The same things were measured in two ways. Each way mixes the same 8 hidden numbers, adds some noise and spreads widely along 5 directions of its own, which tell nothing about the thing.
(in the rows, 128 means zero)
Some things both ways: the first way, then the second way.
[116 116 144 113 127 198 138 145 118 153 149 114 124 132  45 197 119  68
 146 133 159 170 129]
[100  88  89  79 164 117 182  97 109 124 110 136  79  66 125 128 136 159
  84 167  86 186 133]

[135 139 164 148 157 115 125  86 152 124 135  93  75 139 171 178 126  68
  92 107 167 111 139]
[122 146 110 122 138 146 140 115 105 134 117 122 116 147 130 154 144 122
 127 148 150 114 120]

[140 138  88 152 144  81 179 110 153 126 120 134 134 151 113 109 107 104
 140 120 151 129  97]
[107 125 130 129 124  92  90 130 123 134 139 133 123 121 105 110 106 102
 140 130 145 120 164]

[131 154  97 166 137 112 141  93 107 132 100 131 101 132 153 146 118  71
  99 196 122 130 108]
[130 102 117 132 155  85  88 108 145 147 147 104 116 137  98 114 103 136
 159 150 107 153 134]

[141 129 157 119 125 108 135 109 132 163 155 115 147 178  77 153 104 102
 153 102 144 135 136]
[109 134  98 109 142 130 166 118 149 108 104 117 120 105 106  81 127 113
 110 107 122 121  98]

[115 131 115 129 128 197 184 166 107 134 144 126 168 119  78 134 117 101
 163 122 152 140 136]
[ 94 104 101  90 116 118 163 100 119 124 117 139  68  76 126 130 105 127
 107 142  88 213 168]

[111 147  62 157 127 159 153 135  92 109 122 153 152 109 124 120 115 104
 146 144  79 128 117]
[ 83 136 102 118 145 133 141 116  91 141 106 117 127 113 124 132 120 139
 132 167 129 132 109]

[100  94  96 163 108 130 186 100 118 127 138  95 146 158 118 118  93  92
 122  85 147 110 111]
[100  60 141 115 134 131 135 104 116  98 110 133 122  70 124 137 125 142
 120 146 109 134 124]

[146 169 157 134 149 111 135 103 128 118 123 105 118 141 144 142 126 102
 133  93 146 104 122]
[128 128 124 121 146 101 107 112 134 136 113 117  98 149 113 119 137 124
 144 128 155 125 156]

[116 135 123 133 143 145 153 141 103 124 132 122 148 113 152 130 113 117
 121 101 137  93 128]
[134 107 126 142  87 126 151  88  97  87 128 116 139 104 140 117 137  97
 155 157  83 157 146]

[122 148  80 155 144 184 138 151 118 118 131 129 143 105  83 175 119  86
 128 210 116 178 134]
[109  80 108 125 142 119 135  92 115 103 143 125 134  87  97 134 124 100
 125 179  96 107 114]

[118 167  87 130 171 176 152 143 147 143 128 144 154 119 107 180 105  28
 177 184 152 197  78]
[ 75 123 163 153  84 104  60 122  56 152 134 132 135 133 146 174  99 111
 184 182 160 137 195]

[129 164  52 154 160 132 175 139 131  95 109 199 171  94 136 107 128 116
 180 136 122 137 104]
[107 122 149 143 121 117 111 124  95 126  81 109 119 135 144 128 128 157
 159 138 156 133 143]

[139 138 130 133 137 136 148 156 104 100 124 162 134  82 129 126 122 139
 145  71 118  93 145]
[150  56 156 116 144 103 165  88 115  55  56 110 104  96 151  77 184 182
 112 117 116 167 151]

[123 168  92 125 187 104 132 103 148 103 113 157 111 124 154 150 175 146
 104 122 153 128 106]
[136 113 146 148 154 135  77 122  97 145 149 113 153 157 136 158 141 144
 167 156 143 100 113]

[138 157 163 125 156 118 107 100 131 145 153 110 118 163 129 173 152 122
 103 132 134 122 167]
[109 172  69  97 104 103 137  91 199 182 187 119 114 122  63 117  70  48
 156 128  76 129 173]

[125 129 133 128 154 116 133 111 136 110 144 117 121 141 120 151 161 168
  93  88 152 105 161]
[127 106 122 107 161 162 141 124 137 119 130 123 121 117 118 144 153 139
 111 121 127  85  93]

[137 146 106 126 161 123 172 136 139 125 106 156 126 115 103 137 130 109
 140 145 184 145  95]
[158 112 107 111 197 118 132 132 114 128 104 108  74 150 132 119 164 186
 102 129 144 154  94]

[123 144 105 144 129 163 181 146  95 132 109 113 120 113 133 113 108  74
 125 151 144 113 104]
[142 120 100 129 144 125 132 125  95 127 139 129  93 133 131 142 136 134
 116 157 118 171 113]

[139 159  76 146 137 131 186 161  91 106  98 169 133  86 142  73 133 141
 136 141 110  90 121]
[142 175 153 164 116 134  62 195  79 160 144 129 118 166 147 156 136 164
 136 109 197  95 141]

[137 144 138 135 135 152 166 114 127 116 130 152 146 138  88 139 152 126
 177  81 172 125 149]
[115 129 126 128 131 147 145 137 124 127  91 122 105 100 121 131 127 170
  98 117 142 113 110]

[142 127 110 128 136  98 175 115 151 126 122 159 141 146  68 127 113 114
 180  71 169 143  92]
[ 99 180  51 134 109 115 194 109  67 116 113 118 137  80 112  84 131  95
 102 177  98 146 115]

[144 137 129 146 147 134 149 121 146 126 125 144  96 109 131 150 102  53
 154 102 146 133 121]
[114 121 122 120 126 112 150  98  93 108  75 130 103 110 136 111 148 144
 117 148 145 157 168]

Other things, the second way, with their names:
<20>: [118  67 136 104 136 138 137  82 111  99 113 136 107 117 152 147 134 117
 139 145 110 189 133]
<83>: [139 116 116 137 123 138 143 140 123 114 122 126 109  80 115 107 126 162
  91 113 107 150 111]
<125>: [133 181  94 136 117 131 162 124 115 132 116 109 112 131 107 122 147 113
 125 140 138  79 130]
<264>: [153  85 153 171 129 145  85 118 116 103 150 124 170 114 116 147 140 137
 141 154 131  69 108]
<316>: [113 116 127 128 135  95 103 126 111 144 137 124 121  98 112 116 121 143
 127 151 117 131 164]
<336>: [133  72 189 162 107  68  44 122  95 112 132 144 131 110 131 119 133 138
 147 137 155 129 217]
<302>: [102 198  77 129 108 159 125 135 102 180 170 137 136 143 112 170  99  85
 135 154 132 120 117]
<151>: [128 158  96 123 128 103 129 137 128 150 126 123  88 129  98 115 116 134
 109 121 140 141 155]
<187>: [162 142 152 176 113 121  93 157 104 125 134 108 146 123 122 117 146 163
 140 121 138  68 133]
<116>: [111 118 146 117 149 100  86 119 115 148 114 125  91 162 123 155 131 138
 147 142 173 124 167]
<197>: [131 143 143 143 111  92  90 161  90 134 136 134 108 110 127 111 141 141
 113 114 150 120 184]
<184>: [129 115 139 139 126 100 100 133  94 114 123 137 102 124 124 128 143 129
 110 133 162 122 166]
<326>: [165 140 122 170 107 181 150 146 119  99 141 112 157  95 101 154 158 129
 101 136 121   4  73]
<66>: [115  84 120 128 117 146 135 110 116 103 147 135 150  74 127 118 108 116
 129 139  82 170 102]
<35>: [128 181 109 154  98 158  93 164  96 156 193 149 148 128 109 161 113  84
 115 128 149  73 119]
<289>: [121  89 159 139 142 109  98 120 102 105  98 132 123 119 124 128 149 152
 127 143 166 102 157]
<140>: [158  65 166 142 141 127  86 139 128 120 150 139 130  82 128 134 136 186
 112 114 109 127 148]
<320>: [137 145  91 131 129  91 118 136 123 140 172 131 112 101  89  95 119 103
 105 132 102 139 150]
<296>: [115 179  80 135 115 139 128 145 102 166 170 125 116 130 105 155 103  91
 130 156 121 110 116]
<261>: [143 132 149 140 121  94  85 138 110 138 145 137 103 133 112 142 151 126
 118 131 160  86 203]
<144>: [ 90 160 108 145  87 140 137 135  73 125 144 146 148  81 113 149 120  88
 114 163 138  74 135]
<325>: [144 126 122 153 125 125 112 134 117 123 160 121 147  89  94 119 136 126
 112 140 117  67 122]
<175>: [115  90 112  96 143 135 123 104 142 136 157 138 111 106 116 132 104 115
 129 124  86 183 125]
<258>: [119 102 151 139 138 126 106 124 109 122 108 123 137 102 128 123 141 168
 127 134 144 112 140]
<57>: [128 125 102 121 153 164 154 113 139 135 128 112 116 118 107 154 135 142
 118 148 118  89  91]
<214>: [ 85 152 107 130  82 111 132 118 136 158 140 129 122  74  85 122  80 105
 135 145 107 114 186]
<160>: [153  92 114 141 147 132 124 133 118 117 142 131 111  88 113 127 127 161
  91 137 101 149 101]
<373>: [161 134 150 178  92 129  76 155  98 134 162 125 136 127 133 144 116 141
 148 126 128 127 141]
<182>: [115  72 151 109 123 156 130 110 121 108 130 153 107  93 139 173 136 133
 111 133 118 137 147]

Some of these things the first way, each followed by its name:
[ 95 122  67 149  95 160 189 147  48 127 128 118 158 132 141  52 116 142
 116 101  64  62 132]
<66>
[127 126 153 133  99 146 187  96  90 141 114  97 107 161  96 111 138 108
 130  71 178  89 123]
<160>
[150 179 105 143 131 167 170 169  90  78 109 138 136  82 112  92 136 135
 160 112 107 101 136]
<184>
[138 162 122 139 115 163 160 150  71 112 126 104 111 119 128  87 150 151
 109 121  87  76 169]
<35>
[119 112 106 155 113 119 206 119  86 143 103 123 119 132 170  76 100  91
 108 108 148  65 104]
<373>
[136 135  94 114 158 144 178 182 137 126 128 163 120  89 112 114 112  97
 157  96 142 124 102]
<261>
[122 139 105 138 109 190 157 160  81 117 142 127 150 112  84 119 114 108
 159 105  85 121 144]
<144>
[110  79 126 108 124 121 192 112 126 166 135 130  96 163 109 116 132 114
 118  42 194  93 104]
<140>
[137 115 102 132 146 101 169 130 133 148 111 195 122 118 107 135 120 106
 143 127 166 129 105]
<187>
[100 123 125 123 135 164 143 121 105 145 148 120 128 138 132 150 125  95
 126  90 131 109 133]
<57>
[138 140  79 148 160 121 169 156 139  96 121 187 143  83 134 114 126 133
 153 111 128 118 128]
<125>
[125 178  84 109 179 174 155 174 143 143 137 161 160 110 103 151 111  59
 189 159 137 181  82]
<116>
[110 148 114 117 140 177 145 136  98 151 134 136 110 126 131 136 131  73
 140 120 115 123 113]
<264>
[165 156 155 135 118 132 143 137  93 103 110 126 116 106  89 126 133 146
 134 111 129 100 155]
<197>
